There are 10 hidden switches. A switch that is on adds its own fixed numbers to the row, and there is some noise. The rows also spread widely along 15 directions, which tell nothing about the answers.
Known rows, each followed by its switches (1 for on, 0 for off):
[  1  18  14 -23 -48  28 -15   4   0 -40 -46  -1 -25  -3 -33   9  15  -1
  11 -23  22  31 -46   0  12  24 -25   7  -6 -21] => 0 0 1 1 0 1 0 0 1 0
[ 43  -5  13  19 -20  -3   0 -15  19 -53  -2  17  17  13 -13  13 -16  15
   2  28 -13 -23   8  40 -30 -18   4  15  31  18] => 1 0 0 1 0 1 0 1 1 1
[ 11 -18   4   2 -26 -22  19 -17 -10 -18  18 -22   0   6 -29  22   7 -10
  18  16  11  25 -28 -13   1  19 -18  15   3  37] => 1 0 1 1 1 1 1 1 0 0
[ 24  -1  -4  -1   3 -26   2 -17 -16  -3 -22 -11 -16 -39  -8   6   7  18
  -4  16 -45  -6  -8  22 -20   2 -32  18   2  24] => 0 0 1 0 1 0 0 1 0 0
[ 16 -19 -13 -49 -33 -17   3   0 -16 -22   1  12 -29 -34 -16 -18 -10  18
 -12   0  15 -17 -33   0  -7   1  -6  29 -25  -1] => 0 1 0 0 1 0 0 0 1 0
[-12  33  20   8  33  30 -13 -18  17  16 -29 -15  17   3   3  16  23 -33
   3 -37 -27  42 -27   7   7  25 -26   6  15 -10] => 0 0 1 1 1 0 0 1 0 0
[-14  14  14  14 -24  39   7  27  29 -20 -35  24   3  23  -6  -5   0 -23
 -30 -12  42  10 -17  -7   4 -26  -8  18  -9 -19] => 1 1 1 0 0 0 0 1 0 1
[-34 -10 -26   3 -10  64  -8   7  19 -35 -12  19 -37 -30   8   6   0  17
   3  26   5  17 -40 -15  25  -2 -10 -12   0  20] => 0 1 1 1 1 1 0 1 0 0
[ 32   3 -27   3  -1  47  -2   7  11  -5 -60  26 -26 -27  17 -32  12  15
 -33  13  11 -20 -31  -6  30   1 -20   0  -3 -29] => 0 1 1 1 1 0 1 1 1 0
[-19  -5  30   7  25 -39  27 -13 -21 -14   1 -46  15 -17  -1  22  44 -35
   0  -8 -10  30   4   4 -14  10  -9  -9  28  21] => 0 0 1 0 0 0 0 1 1 0
[ -9  24  10  33  -3  51 -19 -33   4  -4 -32  13 -10  14   6  13  24 -11
  -3  -4   3   3 -18  -1   2  -4   2  -3  -1 -27] => 0 0 1 1 1 1 0 0 0 1
[  4 -14 -12 -67  -8 -35  13  17 -16 -28 -10  28  -6 -32 -21 -15  -9 -13
 -16 -31   8 -36 -16  11 -36 -17 -11  30 -12  -1] => 0 1 1 0 0 1 1 1 1 0
[-26  10  31 -16 -29 -28  22  -3 -41  -9 -28 -41  -2 -40  -5  10  27 -16
  13 -14 -32  18   6  27  -9  16 -37 -27 -19  33] => 1 0 0 0 1 1 1 1 1 0
[ 15 -28 -47   1 -16   8  12   2  16  -4   7  12  40  18 -13  -5 -35   7
  28 -17  -1 -42  -7 -34  54   9 -15   8 -27  -6] => 0 0 1 1 1 0 1 1 0 1
[ 47 -23  22  12   8  32 -13  -3 -10 -27   5  18  19  37  -1   5  16   1
 -11  -2   2 -27   1  -1   3   3  15   5 -16 -12] => 1 0 0 1 1 0 0 1 1 0
[ 27   1 -28  -3  -5  27   4  -1  45  -2   6  34  13  17  -3 -13 -35 -20
 -11  -8  21 -12 -37  -9   8  -7   3  36  24  -4] => 0 1 0 1 1 0 1 1 1 0
[ 11 -17  18 -65 -11 -37  27   2 -15 -15   9 -21  17 -20  -1  -2   2 -15
   8 -27  -5   2  -2  19   7  33 -15 -18  -9  20] => 1 0 1 0 0 1 1 0 0 0
[ 36 -12   1 -28  17 -30  11 -38 -51  43  -8 -20  28  -3  19 -19   8 -15
   0  -7 -28 -20  -1  -5   9   6  -3  -9 -51   7] => 0 0 0 0 1 0 0 1 1 1
[-38  23  28  10 -38  31   0  -6  -1 -10  19   9   6  22  12  19 -12   3
   4 -38 -18  -6  18  38 -10  -2 -14   8 -24   0] => 1 1 0 1 0 0 0 1 1 0
[-36  -5  38  -8  22  41  11  40  14 -15 -16   3   7 -15  24  -8  29 -20
 -36 -14   3  18  -1  19   2 -14  -6 -21 -17   0] => 1 0 0 1 1 0 0 1 0 0
[-62   5  34 -16  16  -1  25  -3  40 -29   5 -16  26 -19  14  -3  20 -39
 -12 -36  14  24  -1  27  -7  -5   6   1  38 -19] => 0 0 1 1 1 0 0 1 1 0
[  6   2  25  10  47  25  -3  -3  12   0   6   5  15   7  15   6  24   7
 -20  10 -21  19  -4  26 -11  -6 -11   5   6   1] => 0 0 1 1 0 0 0 0 0 1
[ 10 -30 -24  36  39  35  10  50   4 -29  -1  24 -19  -9  16  27  18  26
 -21  24 -18 -31   1  -1  19   1 -30 -14  -3  35] => 1 1 1 1 0 1 0 1 0 1
[ 17 -16  -4  50 -38 -12  14  19   1 -42  -2 -20  -4  21 -52  37  14   4
  20  13  23  13 -15 -34  11   6 -29  25  13  24] => 0 1 0 0 0 1 0 0 0 0
[-13 -15 -22 -51  12 -10  21  39  -8  -1   5  27 -21 -23   5   4  -3 -47
 -28 -54  17 -32 -31 -11   2  15 -14   7 -11  11] => 1 1 1 0 1 1 1 1 1 0
[ 17  -7  11   6  27  42   3  15 -10  -7 -24  16  16   9  17   3  19 -42
 -14  -1  -6  -7  -5  -7   5  -9   9 -34   0  24] => 0 1 0 0 1 1 1 1 1 0
[ 22  16 -37  79  12  33  -6   3  19   7 -55  10  35   7 -18   4   0   5
   3  17 -31 -22   5 -29   8 -25 -28  15  12 -10] => 1 0 1 0 0 0 1 0 0 0
[ -6   3  21 -12 -23  25   0   2  11 -36   9  -3  21  29 -21  21 -11 -55
  17 -10  28  49 -35 -13  -4   2  22  -8  26  32] => 0 0 0 1 0 0 1 1 1 0
[-14 -16  -3  -3   6  12   2  29 -18  -6  13   0 -15  21   3  28  21 -20
   0 -60  13 -16  -9 -25  35  38 -21  -5 -24 -12] => 0 0 1 0 0 0 0 1 0 0
[ 11  10   4  -7 -18  37  19 -13  16  -9 -16   4 -21 -14  28   4 -10 -40
 -14  44  18  39 -38   6  13   5  18 -45  32  59] => 1 1 1 0 1 1 1 0 0 1
[ 17 -34  14 -55 -18 -24  28   6 -24  -6  25  -7 -16 -23  10  -8   0  25
  -7  16 -11  -3  -5  28   6  22 -30 -10 -37  40] => 1 0 1 0 1 1 1 1 0 0

New rows. What belongs after each?
[  7  11 -29  14 -17  43   4  13  65 -14 -16  27  35   4   6 -15 -47   7
   4   6  -2 -10 -10  10  27 -14  -6   3  22  -3] => 1 0 0 1 0 0 1 0 0 1
[  0 -11 -36  14 -43  31   9  -4  14 -21   0  15 -24 -12   0   6 -20  15
   7  26  10 -13 -22 -17  30   8 -11  -6   4  25] => 1 1 1 0 1 1 1 0 0 0
[-63  32   0  22 -55  19  15  20 -14  -3 -43 -15 -21 -37  -7  19   7  -8
   5 -40 -22  -6   5  12  14   7 -48 -12 -29   6] => 1 1 1 1 1 0 1 0 0 0
[ -6  12 -31  10 -27  -2  14  18  -2  12 -43   6 -28 -31   7   0  -8 -10
 -12 -16 -10 -26 -18  -4  11   4 -37   4 -13   7] => 1 0 0 0 1 1 0 1 1 0
[ 36 -25  32 -22 -12  -3  16 -16  18 -25  45  -2  22  42  11   5   0   1
   1  -8  28   1   0  19  12  28  12   7   7  -1] => 1 0 0 1 0 1 0 1 0 0
[ -9  -1 -10  13 -43 -13  13  12   3 -32  -6  12 -16 -20 -20   9 -18  25
  -4  11  -8 -24   9  26 -18 -24 -24  18   2  12] => 0 0 1 0 0 0 1 0 0 1
[-28 -37  -7  32  -9  18  31  10  -2 -24  56  -8 -15  17  26  27  13   5
  -1  20  26  -1  -1 -18  29  12   0 -18  -2  37] => 1 1 0 1 0 1 0 1 1 0
[ 27   2   5  11 -43   0   5 -51   7 -39 -25 -12  28   7 -25   4 -11 -24
  29  28   5  10 -13  -6  -4  -4  16  -5  33  19] => 1 0 1 0 1 1 1 1 1 0
[ 62   4 -18  31 -31  14 -11 -39  39 -33 -55   2  45   9 -48 -19 -19  12
  17  42   6   2 -24 -27  11 -18   0  40  24 -16] => 1 1 1 0 1 0 0 0 0 0
[ -1  -2  25 -12 -48  23  15  -9  43 -44 -31 -16  61  -1  -7 -13 -34 -23
  29  28  -6  33   3  15  12 -23  15 -32  14  40] => 1 0 0 0 1 1 0 1 0 0
[  1 -14  17 -18 -23  -6  10  -5  20 -11  16   1  21   0 -10 -18 -11  33
  -1   2  -6   1   1  25  -6 -14 -21  37 -25  -9] => 0 0 0 1 1 0 0 1 0 0
[ 17  19  35  23 -48  -2  -4   2 -10 -61 -59 -12  -5  13 -54  20  43  17
   9 -22  16   6 -12   9   1  17 -52  29  -9 -38] => 1 1 1 1 0 1 0 1 1 1
[ -4   5  17  -7   5  53  -6 -10  19  -7 -19   7  13  10  24  -8  10 -35
 -15 -14  19  11 -16  -8  25   8  24 -24   2 -18] => 1 0 1 0 1 0 0 0 0 0
[  3 -15   5  21 -43  22  18 -15  20 -30  18   6   6  36   2  18 -17 -33
   6   8  32  -6 -13  -9  14   1  22  -6  20  23] => 1 0 1 1 1 1 0 1 1 0
[ 26 -18  -6  70  39  -3   4   8 -38  -9 -15  -6 -16   7  -2  39  47 -20
 -25  21  -8 -20   3 -29 -18  -8  -2   1  16  23] => 1 0 1 0 0 0 0 1 0 0
[  7   7  49 -18   3  34 -13  -3  -6 -17 -16  -8  -3   3  -1  11  33  24
   5 -12 -33  30  -8  39   6  30 -42  -8 -25   0] => 0 0 1 1 1 1 0 1 0 0
[ 39 -30   3   4 -30 -15  30  22   1 -22 -15 -10 -30  -2 -14   2   6 -24
 -27  37  44  20 -36 -23   9  -3  -2   6  13  41] => 0 0 1 0 1 0 0 1 0 0
[-27  27  -9  -3 -39  27  -8  -5  19 -28 -43 -24  -3 -26 -25  13  -7  14
  35  -6 -10  56 -42  -3  36  29 -48  -3  -2   7] => 1 0 1 1 0 0 0 1 0 1
[ 18  32  -6 -22  17  23 -45 -39  -5  -3  -4  29 -30 -10   6   9   5   5
  -8 -42 -22 -11 -32  26 -27  26   1  28  18 -39] => 0 0 0 0 0 0 0 0 1 0
[ 15  17  24   3  26  -4 -15 -25 -14  -7 -12  -6   0  25 -32  34  38 -44
   2 -36   3  26 -43  -7 -19  26 -19  32  13 -11] => 0 0 1 1 1 1 0 1 1 1
[ 31  19  16  13 -25  41  -7 -64   4   3 -37   7  23  17  27 -15  -8  -2
   6  22 -20 -12   3  24   3  -7  16 -16  -3  -9] => 1 0 1 1 1 1 0 1 1 0
[ 39  12  14   8  16  -8  -4 -43 -11  -5 -41 -29  12 -24  -4  -1  41   0
  12   7 -24  15 -10   8   4  33 -18 -10  21 -10] => 1 0 0 0 1 1 1 0 0 0
[-36   5  50 -40 -74   6  24   6  -6 -25  -2 -13   3  13  11  -2  -9 -30
  -3 -38  30  12  13  26  10   4   6 -24 -32   3] => 1 0 1 0 0 0 0 1 0 0
[ 11  21 -18  38 -17  54 -11 -23  36 -18 -32  15  33  24   5   8 -28 -53
  14 -13   3 -11 -13 -23  24  -4  30 -13  36   3] => 1 1 0 0 1 0 0 1 1 0
[-12   8  24 -24  -5  38   6  10  -7  -9 -36  -3 -40 -17  21 -12  44  17
 -31   8  29  42 -36   9  24  19 -35 -13 -34 -14] => 1 1 1 1 0 1 0 1 0 1
[ 16   4  -5  25 -19  14  27  21   9 -13 -52   0 -19 -18  11  -8  20   8
 -21  12  10 -10  -1  10  19  -2 -35 -11   9   1] => 0 1 1 1 0 1 1 1 0 0
[ 20  23  -2  22 -49   8  11  12 -20  19 -40 -25   6  29 -24  26  -3 -32
  21 -37  -2  19 -21 -25  38  38 -48  -3 -25  18] => 1 0 1 1 0 0 1 1 0 0
[ 44 -22  25 -61  20 -22  24  38   0 -19  -6 -10   3  -4  -6   6  18 -41
 -19 -28  19  17 -37   4  23  51 -22 -15   1  25] => 1 0 1 0 1 1 0 0 1 1
[ 55  -3  -7 -12  13   2  -9 -21  30 -19   4  15  28  11 -20 -11 -16   4
  -3  16   4  12 -33  -1 -13  -3   6  42  34  -1] => 0 1 0 0 0 0 0 0 1 0
[-30  23  23  -6   9  30   8   6   7  19 -33 -10 -14 -26  32 -26  39   7
 -30 -12  11  34 -10  17  12   5 -28  -9 -12 -37] => 0 0 0 0 0 0 1 0 0 0
[ 42  -4 -14  57  -8   0  26  26  -6  20 -37  -8 -23  -3  16   1  26  31
 -23  25 -11 -22   9   1  25  12 -60  -2  -9   7] => 1 0 0 0 0 1 1 1 0 0
[  7  24   2  26 -37  27 -17 -38   5 -64 -46  -6 -49 -34 -15  28  19 -30
  -1  16  22  22 -44  -2 -12  13  27  -8  67   9] => 1 1 1 1 1 0 0 0 0 0
[ 21 -25 -17  -6 -30  -7  12  11  -5  -4   2  20 -31 -14 -15 -13  -9  25
 -34  34  23 -16 -31  -9 -14 -23 -12  46 -31   7] => 1 0 1 1 1 0 0 0 0 0
[ -2   2 -22  39   5   6  -9  14  40 -39   5  26  -8  -3 -45  32 -11   6
  -8   3  -3  -7 -27  -5 -22 -12 -25  60  37   9] => 1 1 1 0 1 0 0 0 0 1
[ 44 -12   1 -16  48 -23   8 -18  -9   8  15 -13  21   6   3   7  28   7
   0 -22 -20 -10 -10   2  14  49 -30  17   7  -9] => 1 1 1 0 0 1 0 0 1 0
[-38   6  44 -31  11  12   5 -18  23 -48  23 -10 -10 -25  20   8  21  -1
 -15  -3   2  45 -14  51 -21  15   5  -6  43   3] => 1 0 1 1 0 0 0 1 1 0
[ -1  -8 -31  -4 -36 -12  12 -62  17 -35   1  -8  18 -33  -7 -12 -26   5
  26  34   9 -11 -11  -9  12  -6  25   1  30   4] => 1 1 1 0 1 0 1 0 0 1
[ 22  24 -19  -8 -49  -6   1  -8  36 -25 -56  -2  10 -11 -37   0 -26   8
  25 -27 -11  -5 -34  11  26  29 -55  30   9 -16] => 1 0 1 1 1 1 0 1 1 1
[-61  -6  22 -29 -12  42  15 -13  -4  -2  13 -12   8   2  22  -6  19 -30
   4 -16  30  36 -24 -16  29   7  11 -29 -33   1] => 0 1 1 1 1 1 0 0 1 0
[-69   2  -3  -8  18  41   8  -9  12   3  15   4  23  -4  10   6  -3 -29
   7   9  -2  41 -30 -21   7 -19  -2 -10 -18  31] => 1 1 1 0 1 1 0 1 1 1
[ -6  -3 -14  54 -17   1   8   3  -6 -12 -45 -31  23  -6 -25  13  24   8
  25 -14 -20 -13   9 -32  43  17 -45   2 -17 -14] => 1 0 1 0 1 0 0 1 0 0
[-24   6   1  -5 -19  50  -1 -18  -5 -13   2   0  -9   4  28  13  -3 -22
   3  -4   9  16 -19  -8  25  12  20 -31  -7  17] => 1 1 1 1 0 0 0 1 0 0
[  5  22  -7   7 -25  -6 -12   2 -12 -11 -49   6 -28 -41 -22  -2  17  27
 -14 -32 -22 -31 -10  19 -13   5 -44  41 -21 -37] => 1 1 0 1 1 0 0 0 0 0
[-27 -15 -13   4 -47  10  17  20  26 -46   2  13 -25 -19  -2  11 -25 -38
 -14   5  40  -5 -20 -10  -2 -21  27  -2  28  29] => 1 0 0 0 1 0 0 1 0 0
[ 28  -5  23 -24  15   7  -8   4  11 -35 -21  14  -9 -21  -8 -18  28   8
 -40  10  26  15 -28  18 -31 -12   8  29  14 -29] => 1 0 0 1 0 0 0 0 0 0
[ 18  -2  35  -3  44  29 -13  10 -10 -35 -42  -6   7 -21  -3  14  42 -34
 -19  10 -23  31 -17   7 -15   3   2 -25  19  22] => 1 0 1 0 1 0 0 1 0 0
[  2   6  29 -46 -38  38 -13  -1   4 -28 -28  -7   4  -3 -22 -19   8 -12
   7  -7  30  61 -47 -10  21  21 -10  -6 -24  -8] => 1 0 0 0 1 0 1 1 0 0
[-19  10  15 -34 -12  29  -5  -6  15 -27 -25   1 -25 -47   9 -20   8  28
 -17  27  -5  38 -34  32   4   5 -22  -7  -6   1] => 1 0 1 0 1 0 0 0 1 1
[  8 -27 -34  29   9  24  13  14   1  -3   9   9  58  17 -12   3 -26   0
  22  20 -24 -22   0 -38  32 -19  -9  -3 -30  38] => 1 1 0 1 1 0 1 1 1 1
[-15  -6 -50  21  -7  12  -2  14 -12   1  12  14 -24  -9 -11  21  -3   9
   4 -19   2 -20 -25 -34  15  13 -28  26 -16   3] => 1 1 0 1 0 0 1 1 0 0
[-18   4  -3  32 -26  19   5 -25   2   2 -11 -11   7   5 -13   4  13  27
  17  17  -8  13 -11  -9  13   0 -39  18 -25  -7] => 1 0 1 1 1 1 1 1 0 0
[  0 -34 -37  27   2  22  31  17  -3 -17 -11 -10  19 -12  -1   6   6 -10
  11  38  10  -5 -20 -50  52   1  -9 -34  -9  41] => 1 1 1 1 1 1 1 0 1 1
[-25   6   1   6 -45  14   4  -4  11 -58 -26  10  -2 -21 -19  16  -9 -16
  14  -8  -7 -17  -3  19 -16 -10  -3  -5  24  11] => 1 0 1 1 1 1 1 1 1 0
[-24   9  -5 -29 -24  26  19  11  22 -12 -41  -1 -14 -29  -3 -25   6 -18
 -19  27  46  62 -52 -19   8 -15 -15   0   0  12] => 1 1 1 0 0 1 1 1 0 0
[  6   3 -31  18  14  27  28  17  40  14 -47  11   7  -8  10 -20   1 -71
 -35  21  52  21 -52 -48  19 -19  12  -6  40   9] => 1 0 1 0 1 1 1 0 1 0
[-12 -27  -5  -4  -8  26   8  -2  -9 -42  -9 -17  28 -22 -13   3   1 -11
  19  37  -6  20 -15 -33  20  -8  16 -32  -8  44] => 1 1 1 0 1 0 0 0 1 0
[ 21 -23  -3 -38 -61 -30  30   8   9 -29  19  15   0  -4 -30 -11 -33  17
  -5   6  19 -26 -11  16  -8  -6 -22  37 -16  19] => 1 1 1 0 1 1 1 0 1 0
[ -7  -5 -11  12  37   9  20  15  -6  32   0  -3  -5   8  11  13  22 -48
 -26 -21  16  12 -35 -35  21   8 -16  10 -14  13] => 0 1 1 1 1 0 0 1 0 1
[-12   3 -29  -3 -39 -43   9 -24  -2 -27   7  -3  11 -20 -47  20 -29 -13
  27 -30 -17 -28 -11  -4 -19   5 -21  46  16  13] => 1 1 1 0 1 0 1 1 1 0
[-32  -9 -23  34 -16  15   7   1 -16 -39 -25 -20 -10 -22 -19  29  30   7
  37 -10  -8  -7  -5 -33  48  28 -39 -26  -4   5] => 0 1 1 0 1 1 1 1 0 1
[-38  27  11 -18 -38  46  -2 -12  11 -20 -24  13 -38 -15  23  -7  14 -15
  -9 -27  38  21 -26  16   9  10   1 -14   7 -28] => 0 1 0 1 0 1 1 1 0 0
